The rows come from 5 hidden closed curves, with some noise, and rows from the same curve form a group. Each curve winds through 8 dimensions. The rows are also pushed far along 5 directions, which tell nothing about the answers.
Known rows, each followed by its group:
109 -244 -118 -94 -323 309 61 -235 112 134 -194 163 116 -354 160 -368
 103 4 568 -> H
85 -130 -48 49 195 -56 255 164 119 -22 -130 103 419 -299 -737 -211 -35
 266 188 -> B
156 -5 -118 -69 10 -95 142 68 170 -55 -17 82 381 -258 -204 -268 -72 160
 408 -> S
-328 135 289 -98 -55 -200 -367 121 -378 -76 237 58 -389 504 -49 54 270
 -8 -509 -> M
190 460 115 57 149 -59 19 157 138 -161 -89 -301 -6 172 113 360 -95 -121
 -410 -> B
1 -327 95 -18 -40 -37 -258 -159 -104 -132 -71 236 -165 69 225 -210 46
 -33 33 -> F
14 -538 188 -215 -108 -24 -219 -83 -102 -143 -62 364 51 -6 43 -182 13
 125 133 -> B
337 -114 38 151 147 13 -89 -228 53 -191 -101 31 88 29 328 -100 -262 -63
 -64 -> H
216 -166 5 -61 161 -307 111 -61 201 -209 -241 -158 83 -211 -283 -125 -28
 53 156 -> B
-15 156 220 -88 -95 41 32 159 -10 -120 -121 -173 -177 86 -494 294 341 67
 -485 -> H
61 21 116 120 285 118 -342 -94 68 -5 0 101 141 379 264 67 -113 156 -252 -> B
-10 -162 -5 -122 526 -299 -143 23 -62 -50 -78 46 69 283 193 -235 -382
 -357 -429 -> S
174 -46 -168 77 103 -3 165 -248 83 112 -90 -277 131 -178 182 -143 -324
 -71 175 -> M
-84 -16 259 53 -247 -108 -39 171 -105 -186 87 160 -197 88 -214 12 431 19
 -125 -> H
335 -71 -127 288 17 209 175 46 273 118 100 -14 494 -96 -14 -104 -166 22
 74 -> B
195 -128 -264 116 103 156 76 -220 231 60 -173 133 47 -199 445 -116 -177
 24 320 -> B
147 -165 -3 66 294 21 205 7 161 47 -265 -101 54 -66 304 134 -320 -348
 -76 -> S
93 -93 -213 185 -22 300 171 9 230 279 14 -9 571 -268 295 -45 -403 -202
 468 -> M
131 -341 103 -47 -169 -144 368 -150 62 -120 -357 -145 -73 -522 -74 -84
 29 112 529 -> H
13 91 -54 157 73 255 147 296 44 196 483 109 570 112 -293 129 -213 -86 91 -> F
214 92 -32 111 218 -73 238 27 104 -189 7 -230 113 -131 -392 294 -198 -43
 -126 -> B
151 11 27 -87 -216 89 -162 -369 -18 -80 -146 -7 -134 -61 449 -216 37 151
 323 -> M
173 20 -232 140 9 -5 14 -29 161 -43 14 31 209 -182 283 -54 -288 -180 217 -> F
96 -350 104 36 180 -171 -44 -41 46 -54 -93 88 261 -47 -154 -255 -123 239
 121 -> B
-158 176 -127 219 320 -47 -168 14 -11 -28 136 -41 -330 346 49 310 -1
 -255 -551 -> F
24 61 -10 133 -82 171 53 93 33 66 92 135 339 -90 -13 -74 -55 -27 232 -> H
-220 215 150 -182 -151 -161 121 290 -68 90 22 -145 -8 0 -470 -55 336 190
 -63 -> F
293 54 -228 289 135 188 219 203 340 -28 135 130 598 -171 -262 58 -198
 -82 27 -> M
-5 -248 82 -153 -72 85 254 108 58 55 -232 100 98 -278 34 10 -38 -177 323 -> S
2 -298 135 -112 -25 -16 -332 -12 -106 -116 172 255 -22 331 -103 -159 144
 -27 -343 -> H
142 -355 228 -142 122 -314 -23 42 -67 -349 -305 159 105 -139 -282 -252
 -99 -121 -101 -> H
-23 380 -127 339 -31 286 -118 110 -27 144 478 121 308 238 43 88 -110 -92
 -63 -> H
32 -148 125 54 -205 -47 240 126 -16 26 186 -6 165 -101 -26 -62 24 -23
 263 -> H
-149 -41 295 -125 16 -58 -373 2 -138 -31 170 97 -22 444 -10 -155 202 78
 -151 -> B
48 -183 17 -267 -168 -152 -26 -137 108 -253 -382 -195 -142 -367 38 276
 -44 -108 186 -> M
-105 31 76 -264 -125 26 -127 205 -147 47 196 473 247 159 -166 -523 211
 83 171 -> S
-223 -453 88 -217 -5 -142 -73 179 -71 58 75 356 -15 99 -472 -409 377 -46
 12 -> F
-12 317 -274 276 -98 263 269 119 244 257 22 -96 91 -236 461 326 -137
 -102 330 -> M
63 -20 -42 257 -111 53 153 -70 129 19 64 -245 -38 -150 260 465 -154 -72
 168 -> H
30 -220 98 -354 -18 -231 1 111 40 -179 -264 8 81 -178 89 43 -165 -118
 132 -> S
-113 -76 129 164 -95 -12 -70 -52 -87 -43 136 -79 -241 112 123 312 79 -27
 -101 -> H
-8 -173 -183 36 9 162 -15 -104 65 163 64 245 57 -21 127 -257 66 118 199 -> M
-12 -342 108 -408 58 -365 -46 -26 58 -267 -420 35 -15 -291 -120 -72 -53
 109 266 -> S
-157 212 -127 247 3 243 -178 -150 72 368 166 -95 17 197 768 150 -155 75
 189 -> F
-1 267 204 130 42 9 -249 -44 -123 -164 95 -16 -287 353 272 384 49 216
 -399 -> M
169 -207 113 97 251 57 41 59 -69 87 101 214 330 216 54 -440 -198 -85
 -106 -> S
156 -190 -126 7 607 -211 -186 20 207 -119 -45 60 480 170 -114 -93 -473
 -63 -283 -> S
234 130 52 257 237 51 25 213 148 -19 -6 -19 431 74 -53 180 -284 147 -277 -> B
-15 -336 123 107 105 -68 -63 -2 -81 10 168 305 242 123 -223 -384 42 123
 73 -> H
256 -22 -142 13 -74 123 160 -209 86 89 102 -38 375 -199 410 -175 -404 81
 514 -> S
-181 15 107 -58 -162 -24 50 -192 -249 59 -97 -84 -566 11 220 -82 270 12
 74 -> B
-167 -526 64 -148 16 -41 -211 -110 -91 136 -137 252 -44 76 1 -508 128
 -66 53 -> M
-127 -275 280 -260 160 -324 -104 165 -264 -242 73 149 -128 230 -357 -37
 16 -169 -354 -> F
47 -540 317 -187 51 -212 -90 -180 -198 -131 -282 145 -200 19 224 -347
 -41 -20 89 -> F
-30 -82 -38 137 -104 28 250 212 29 66 185 24 156 -136 -334 45 58 -147 32 -> M
60 287 124 151 286 80 -220 149 -35 -145 14 140 -82 426 -45 265 13 56
 -735 -> B
133 29 40 11 161 -34 -85 122 -100 -204 275 75 285 189 -340 99 -237 -156
 -397 -> F
-329 -375 134 -218 -350 172 -259 3 -165 239 120 416 -139 162 325 -338
 369 -1 296 -> S
-121 117 23 -62 -343 -215 101 73 13 -24 -146 -288 -350 -209 141 178 219
 -38 114 -> F
214 292 19 163 290 -79 390 183 107 -18 -145 -366 109 -111 23 257 -369
 -233 -207 -> S
-242 -88 218 -180 -125 -41 -173 65 -195 -125 20 52 -402 195 -383 194 422
 8 -389 -> S
320 -14 -56 221 16 240 92 -32 154 -20 133 52 513 -84 -203 -75 -195 48 95 -> H
-56 222 -121 241 -70 279 -215 11 -80 157 455 233 259 232 233 -79 -114
 -102 92 -> H
236 166 -24 -87 217 -230 33 -156 89 -294 -349 -301 -85 -148 86 178 -289
 -59 -154 -> M
-116 415 -48 38 -232 54 126 301 -39 124 318 -10 64 81 -388 -55 322 0 -87 -> F
17 164 2 -144 -199 7 156 185 152 -26 -121 -151 139 -263 127 342 -123 -18
 309 -> S
-57 -167 69 -246 -8 -209 210 69 -112 -48 -79 -5 131 -249 -487 -259 3 27
 335 -> B
270 -206 -44 119 577 -146 -15 -285 72 -48 -261 -140 25 184 290 -218 -445
 -223 -392 -> H
-286 317 222 -70 -306 114 -40 10 -351 161 136 8 -306 122 226 28 219 127
 217 -> F
71 -248 26 162 431 -156 -260 -167 114 -95 -169 24 -131 259 103 -46 -51
 43 -338 -> B
295 40 -46 142 172 -6 28 78 170 -106 76 -114 525 40 -283 -27 -284 3 -313 -> F
-199 -160 -32 -104 -125 41 -321 64 -65 90 187 425 -32 234 237 -302 225
 98 69 -> M
468 125 -115 94 146 -104 96 -335 272 -285 -387 -408 -38 -257 408 174
 -348 -48 44 -> M
145 -707 259 -149 5 -252 22 -271 -67 -268 -532 20 -263 -275 208 -177 -93
 -156 116 -> M
170 -222 -170 148 215 29 70 -149 153 51 -54 41 48 -52 170 -93 -188 35
 -35 -> M
-2 -69 143 80 -26 36 198 63 68 -6 -180 -43 -98 -152 -97 166 152 79 164 -> S
-26 290 -107 -6 33 -31 335 191 163 -1 -82 -272 -110 -203 -483 376 181 47
 -50 -> F
173 242 43 101 -99 -41 77 -63 -75 -174 63 -302 -116 -33 224 371 -237
 -177 -197 -> F
70 301 194 166 -2 -34 114 -39 -44 -58 56 -396 -188 148 -191 239 138 133
 -224 -> B
135 77 180 89 301 -161 -155 21 43 -270 -201 79 -331 293 109 67 186 39
 -467 -> S

New rows, each followed by its group:
378 -298 -4 29 2 -46 399 -122 119 -148 -241 -119 324 -509 -15 -11 -387
 -11 386 -> M
-131 -130 -3 56 144 -95 -55 -12 6 85 -15 44 -326 181 211 -88 134 -190
 -107 -> F
85 357 180 221 187 4 19 -132 -141 29 -45 -201 -468 358 794 162 -119 -107
 -343 -> S
209 -186 5 -83 -106 -222 156 4 22 -297 -240 128 -141 -359 10 -23 -22 121
 193 -> B
269 4 -198 75 -11 248 -231 -228 156 18 227 205 460 88 359 -309 -239 41
 270 -> M
282 -435 -57 -128 -56 -196 232 -98 197 -326 -393 13 33 -543 77 19 -188
 -246 305 -> M
-49 329 -43 86 15 2 -243 -58 -102 -20 201 192 -156 283 279 -160 112 60
 -62 -> H
-180 76 59 -62 239 -170 32 145 -25 -47 -82 -113 -279 186 -510 136 300 34
 -474 -> F
-2 -75 -339 258 149 230 -109 84 317 355 239 163 603 100 68 -247 -139 1
 137 -> F
-12 351 -107 212 59 -7 -151 -2 16 43 162 -66 -231 303 389 16 41 -212
 -284 -> M
183 -150 95 68 -116 48 43 -31 55 19 -26 -36 87 -18 140 -99 18 44 32 -> B
220 151 -80 371 202 332 316 114 206 186 156 -6 496 -33 -24 108 -257 -43
 112 -> S
-98 155 -56 150 19 158 -10 -123 29 288 101 -124 -244 294 554 47 79 -76
 -113 -> H
-204 10 228 -135 -452 100 -124 -142 -296 -35 -52 104 -357 -130 287 124
 171 191 457 -> F
-182 441 -53 228 -101 294 -37 -44 -57 173 196 62 -400 156 385 275 215 52
 191 -> F
-99 3 -178 265 189 71 -72 25 26 125 261 240 98 148 68 -87 -59 59 47 -> B
206 48 -154 83 156 91 351 -45 281 157 -159 -300 385 -278 -147 -86 -216
 -74 298 -> B
32 -162 143 -82 78 -132 -104 17 -129 -212 41 197 -280 180 -18 8 113 -109
 -148 -> F
47 -106 100 -270 -117 -371 134 127 -5 -221 -280 -53 -129 -241 -346 -238
 205 17 15 -> F
111 410 -35 126 -176 230 -152 -50 29 -62 269 -1 140 154 -21 107 107 168
 -27 -> M
-153 35 78 -189 -91 108 -304 -83 -204 -44 63 234 -43 134 -351 -196 231
 249 -26 -> H
31 -79 198 31 35 -153 -25 -78 -277 -202 -36 104 -318 77 -17 27 27 225
 -247 -> B
-77 -270 238 55 -62 -184 -58 -161 -150 -188 -124 -93 -479 35 76 182 153
 -57 -172 -> H
-238 226 123 -68 -524 128 -150 90 -225 -40 338 162 -276 134 -141 125 521
 146 77 -> M
-145 107 24 -132 -494 11 -78 -97 -135 -30 175 85 -313 -97 202 52 310 227
 484 -> H
-45 211 156 270 214 -46 95 136 -73 53 -28 -144 -225 207 32 265 16 128
 -396 -> M
114 353 87 367 175 263 58 -26 -98 -10 218 -138 -169 284 -6 409 -84 -112
 -405 -> F
-68 358 37 -26 -102 -27 -197 27 2 -39 124 -39 -166 195 320 225 128 232
 -47 -> F
19 -225 272 -266 -254 -156 -98 -221 -288 -176 -52 1 -139 -36 -29 -288 71
 58 153 -> M
-282 80 160 -14 30 -143 -191 172 -108 -4 142 96 -491 427 -175 61 522 31
 -439 -> F
308 26 -240 125 174 -88 32 -26 316 -255 -168 -91 162 -238 -97 217 -230
 -94 -43 -> H
-26 166 171 82 126 68 138 169 -45 -54 115 -77 -18 86 -275 429 -13 58 -89 -> F
68 -62 35 26 209 -43 19 -187 -72 -7 -232 -18 -128 10 219 -216 -137 3 -69 -> M
17 -51 -22 34 13 145 -164 -352 36 68 -226 -129 -373 102 537 132 31 26
 -69 -> H
-142 -434 112 -444 -100 -236 -125 -199 -211 -13 -231 68 -475 58 187 -413
 222 -117 -9 -> H
-276 116 -8 -163 63 88 -342 4 -149 136 218 206 -148 419 -260 -195 353
 212 -285 -> H
-83 281 52 106 -81 144 368 94 -23 80 -30 -331 -197 -215 -318 521 90 25
 56 -> F
-62 200 12 67 -352 213 -10 51 -119 52 262 108 95 -47 -4 16 99 -13 258 -> H
-30 -126 273 109 196 -280 -57 139 -193 -117 232 61 -34 394 -160 -113 23
 -125 -469 -> H
-99 90 106 -102 229 -115 -263 140 -9 -57 -62 219 -8 319 -250 -300 250 63
 -258 -> B
5 -165 247 -192 -167 -14 -15 -242 -205 -28 -136 -163 -394 81 172 4 143
 24 -112 -> H
5 71 390 -259 112 -323 -26 135 -215 -338 -114 -113 -295 222 -457 163 216
 159 -514 -> F
82 84 -74 -85 -45 26 55 0 172 36 -134 14 97 -127 78 -217 92 -5 293 -> B
268 -22 30 -78 384 -311 -82 -94 -11 -255 -192 45 -170 201 610 -201 -315
 -294 -287 -> S
51 -444 100 -139 -69 -96 -23 39 -155 -20 31 167 349 -31 -303 -480 -122
 -141 -32 -> F
-185 350 -2 120 266 36 -140 161 -125 110 159 90 -64 400 102 28 -34 -107
 -386 -> B
56 -217 -324 219 52 245 183 112 337 318 127 23 580 -212 -62 41 -252 -170
 250 -> M
60 -6 -105 7 -364 68 98 -29 74 -34 -55 33 52 -391 106 9 17 -12 518 -> F
104 -169 -187 196 88 202 -27 -313 90 191 55 102 -64 74 630 -132 -155 100
 147 -> M
86 -89 4 -92 -68 -31 106 75 142 -67 3 114 395 -221 -552 -276 138 279 423 -> B
117 -62 -42 -41 103 -19 -196 -57 36 -43 60 144 312 59 306 -117 -312 60
 129 -> F
-34 -337 4 -277 -267 -29 -13 80 84 -83 -73 8 365 -329 -583 -26 43 -58
 262 -> M
83 104 78 364 85 250 -42 -8 -103 171 335 184 249 314 242 -206 -96 -33
 -97 -> M
233 357 -65 52 -8 157 242 93 170 -9 85 -264 332 -113 -22 268 -211 -103
 89 -> B
181 288 -110 390 -141 240 205 -39 269 118 125 -230 46 -112 237 342 53
 205 234 -> S
177 297 86 302 78 -42 17 -57 70 -132 -107 -280 -430 169 241 333 137 75
 -468 -> B
38 -33 166 156 -21 -97 -114 85 -44 -167 129 145 -92 226 50 -12 204 -84
 -254 -> H
156 368 88 62 122 -291 253 127 99 -224 -206 -423 -215 -76 128 413 -113
 -103 -259 -> H
-77 -106 53 -26 335 -153 -118 31 49 103 -107 -36 175 166 93 -230 -174
 -122 -33 -> B
-142 26 21 -39 202 -24 -38 122 13 182 2 30 224 127 -23 -184 -108 -107 27 -> B
151 156 46 25 -21 -195 330 -88 71 -323 -288 -454 -420 -377 -219 611 16
 80 45 -> B
129 410 -111 322 -115 193 125 189 79 -13 268 86 128 -9 -67 262 68 271
 -10 -> B
-70 -139 -21 51 -88 87 148 103 102 172 -112 -84 144 -209 -391 -48 126
 -26 137 -> M
-135 -261 340 -121 -233 -6 -19 -114 -194 43 -161 51 -370 9 221 -84 275
 150 289 -> F
278 -61 -75 7 253 -75 266 68 152 -177 -3 -140 386 -195 -467 119 -319
 -118 -26 -> B
209 -332 79 -212 18 -202 99 0 133 -262 -321 -78 218 -361 -107 78 -240 -4
 189 -> H
112 -221 180 -89 -233 23 83 -17 -20 11 -72 -73 97 -102 59 -65 -8 2 166 -> B
-115 -81 98 -207 -170 -62 -145 68 -109 -99 -8 150 54 2 -397 -285 236
 -153 6 -> M
-110 -136 187 -256 -23 -290 204 118 -70 -119 -282 -230 -374 -96 -466 45
 317 -67 -283 -> H
-125 286 -214 183 142 300 -12 79 105 315 327 -151 350 192 -184 250 -150
 -36 -206 -> S
23 398 251 -63 -69 -91 151 174 -90 -166 20 -282 -183 80 -333 429 196 233
 -266 -> F
285 -62 -48 -14 37 148 369 -34 82 19 -50 38 390 -289 50 -167 -308 -101
 371 -> S
-123 56 100 57 -48 297 149 251 -8 219 88 149 167 39 -141 83 106 -81 54 -> S
-1 244 -44 62 -133 237 -99 -1 121 121 54 -19 53 75 -77 108 257 325 -21 -> S
3 143 208 -11 -182 147 105 43 -141 59 108 -228 -120 118 -300 195 211 79
 -238 -> H
-22 -175 260 -212 160 -360 -202 163 -130 -314 -73 336 -72 186 -103 -262
 127 47 -109 -> S
38 295 51 214 18 268 27 16 13 175 158 -247 371 79 -135 221 -184 89 -27 -> M
67 -354 187 -56 208 -220 152 101 -48 -116 -337 100 -29 -145 -221 -145
 -39 145 -94 -> M
-102 133 228 -3 -150 -109 47 277 -102 -295 -8 27 -224 -7 -669 327 399
 -35 -381 -> M
-68 -218 172 -387 -80 -365 -301 -101 -114 -258 -181 137 -337 105 306
 -153 128 146 7 -> F
209 -446 -164 -52 236 -185 56 -301 111 -106 -332 -200 -148 -192 304 -70
 -379 -451 -99 -> H
154 -132 176 32 67 29 250 133 -62 -124 63 -42 111 -23 -571 118 -21 -119
 -201 -> F
